There are 3 ways to turn a row about zero (a turn may also mirror it). The second row of each pair is the first, turned, with some noise. The first 27 pairs use one turn. New pairs use 2 turns, one after the other, and a turn may come again.
In the rows, 128 means zero.
Some pairs, each with its turns in order after it:
[155 117 126  98 120 130 100  98]
[158 153 118 146 130  99 146 105] : (2)

[132 110 136 139  97 126  98 158]
[139 132  96 129  90 109 107 121] : (1)

[143 192  78 151 100 181 128  96]
[129 153  81 188 106  99 159  88] : (0)

[130  98  57 125 149  95  88 127]
[ 94 111  70  84 128 100 169 118] : (1)

[ 43 148 154 119 138 175 179  95]
[139 125 156 193 188 196 129  99] : (1)

[176 155 118 155 135 127 109 168]
[172 144 102 107 131 157 165 109] : (0)

[111 118  76 117 168 114 148 153]
[138 118 133  86  93 109  88 142] : (2)

[107  40  41 174  76  61 124 138]
[ 84  90  86  98  19 196  55 122] : (0)

[164  88 162 160  49 113  91 155]
[190 112  98 122  70  89  78 142] : (1)

[143 143  77 134 106 154 136 170]
[131 112 107 127  87 135 168  90] : (0)

[154 160 113 115 110 121 114 117]
[118 101 155  98 112 125 122 123] : (1)

[169 167  81 165 125  96 142 108]
[104  85 147  91 118 120 154 190] : (1)

[114 169 131  80 141 128 114 132]
[ 81 131 151 120 135 146 116  93] : (1)

[145  96 121  79 121 162  93 164]
[148  85 136  96 100  97 163 154] : (0)

[171 142 160 156 124 125  91 163]
[116 142 134 145  87  78  96 152] : (1)

[152 116 145  50 160 123 151 117]
[125 193 171 115 117  88 129  98] : (2)

[141  80 132 168 128 121 121 118]
[133 116 104 128 116 163 109 175] : (0)

[118 173 224 106 102 113  77 128]
[ 74 158 129 213 113 136 185 130] : (2)

[110  54 166  95 166 136  89 155]
[134 102 178  75 112 117 132 211] : (0)

[126 111 152 139 104  57 186 144]
[117 139 168  77 112 169 187 157] : (2)

[137 123 158 179 164 105 123  94]
[129 115 124 137 114 190 132  73] : (2)

[ 98  98 122 130 122 165  93  95]
[153 105 119 149 148 114 144  74] : (1)

[177 137 120 123 121 103 143 118]
[121 122  87 103 159 133 119 109] : (0)

[ 83  71 168 163 198  84 193 139]
[ 64 149 182 107 164 209 108 175] : (0)

[ 91 120  59 162  92 166  67 124]
[167  81  47 152 140 113  96 168] : (2)

[169 152 126  62 154 153 126 125]
[125 157 162 144 131  60 112  93] : (2)

[ 98 119 121  97 160  98  91 138]
[135 142 118 138  63 112 111 137] : (2)

New pairs. What belongs after each?
[129 150 137 193 112 163  44 163]
[170 117  62 170 114  73 186 159] : (2) (1)

[ 75 123 109 122  86 106  92 146]
[120  92 117 108  93 167 153  87] : (2) (0)

[109 143  65 133 153 170 114 121]
[123 158 111  71 149 174 120 130] : (1) (2)

[107  89 130 110 115 102 115 110]
[106 121 140  95 141 111 157 113] : (1) (1)

[126  78 150 152 112  94 158 106]
[150 138 158 125  77 119 158 166] : (0) (0)

[133 159 131 170 120 135 193  93]
[105  92  75 110 123 161  75 101] : (0) (2)

[123 196 140 160 124 143 138 156]
[147 114 183 146 161 118 143 165] : (0) (1)

[142  93 141 140 131 121 164 153]
[105 123 150 124  82 138 134 151] : (1) (1)

[191 190  67 110 153 113  95 160]
[182 170 134 116  92 195 194 134] : (2) (2)

[115 123 171 124 132 159 105  77]
[104  81  88 109 135 122 108  90] : (2) (2)

[104 155 124 126 152  27 110 112]
[184 162 146 133 149  40 118 124] : (0) (0)

[200 110  91 128  71 124 142  92]
[160 195 143  65  95 130  98 110] : (1) (1)

[ 93 182 113  83 178 199  87  89]
[130 145 144 119 193 185  78  46] : (0) (0)

[115 149 125 117 139 131 142 100]
[115 141 100 118 116 116 133 135] : (2) (2)

[ 65  56 149 157 174 111 128 182]
[137 107 142 167  33 109 105  66] : (2) (1)

[174 162 150 163 182 125 121 132]
[101 136  85 154 129 150  74 161] : (1) (1)

[132 141 178 181 175 143 141 177]
[134 181 189 188 111 141 157 153] : (0) (1)

[129  90 167 143 151 144 123 137]
[ 99 102 145 120 122 113 127 175] : (1) (1)

[115 117 202 132 103 193 119 110]
[ 83  75 109 130 126 149  66  98] : (2) (2)

[123 103 122 150 141 139  75 147]
[153  91 103 128 136 134 162  92] : (0) (0)

[168  92 112 130 109 105 136 136]
[129 105 107 105 180 130 142 131] : (2) (0)

[154 147 144 118 113  76 170  92]
[ 94 117 118 128 179  94 157  95] : (0) (1)

[ 73 182 165 159  85  62 146 113]
[118 150  74 168  95  65 158  75] : (1) (1)

[142  96 171 152 112 117  91 101]
[155 116 178 154 115 117 165 157] : (2) (1)

[131 166 164 133 125  93 110 165]
[175 136 162 135  84 126 110 125] : (1) (0)

[ 92 139 143  80 104  76 129 127]
[ 99 120 139 135 135 100 150  53] : (1) (1)

[145 123 121 143 129 127 134 139]
[116 120 122 134 119 119 145 126] : (0) (0)

[164 148  83 175  96 186 140 147]
[121 187  85 116 168  78 165 119] : (2) (1)

[149 150 108 141  76 124 125 105]
[136 156 116 114 149 146 167 154] : (2) (1)

[148  90 131 108  66  97 102 149]
[176 127 115 138 129  66 163 122] : (1) (2)

[152 168 159 148 139 186 126 106]
[155 136 126 159 147  99  71 170] : (1) (1)

[168  85  49 134 140 125 176 115]
[132 139  68  82 112  92 105 189] : (0) (2)

[112  93 124 136 128 127 130  97]
[117 152 134 109 144 115 162 142] : (1) (1)

[152 177 114  82 106 133 169 127]
[149  87 157 164 157  88 146 149] : (1) (0)

[185  99  86 151 141 116 138 101]
[138 104 100  95 115  72 103 153] : (0) (2)

[109 160 160 160 142 138 106 111]
[143 152 143 124 119 172 110 160] : (1) (0)

[124 164 103  93 105 105 111 118]
[143 180 104 146 129 116 114 142] : (1) (2)

[172 140 105 186 152 128  95 101]
[116  68 121 113 151  69 125 122] : (0) (2)

[ 80 100 149 157 168 178 128  99]
[156 175 115 151  77  81 157 134] : (2) (0)

[187  98 107 175 115 119 155 174]
[ 75 100 104 148  85  93 176 143] : (0) (0)

[139  77  88 123 127 136  87 185]
[ 89 113  96 142 101 114  92  64] : (1) (0)

[ 66  89 148  57 146 129 106 124]
[183 141 119 142 112 134 131  39] : (2) (0)

[131 115 108 125 168 137 150 150]
[124 137 129 118 125 102  92  96] : (2) (1)

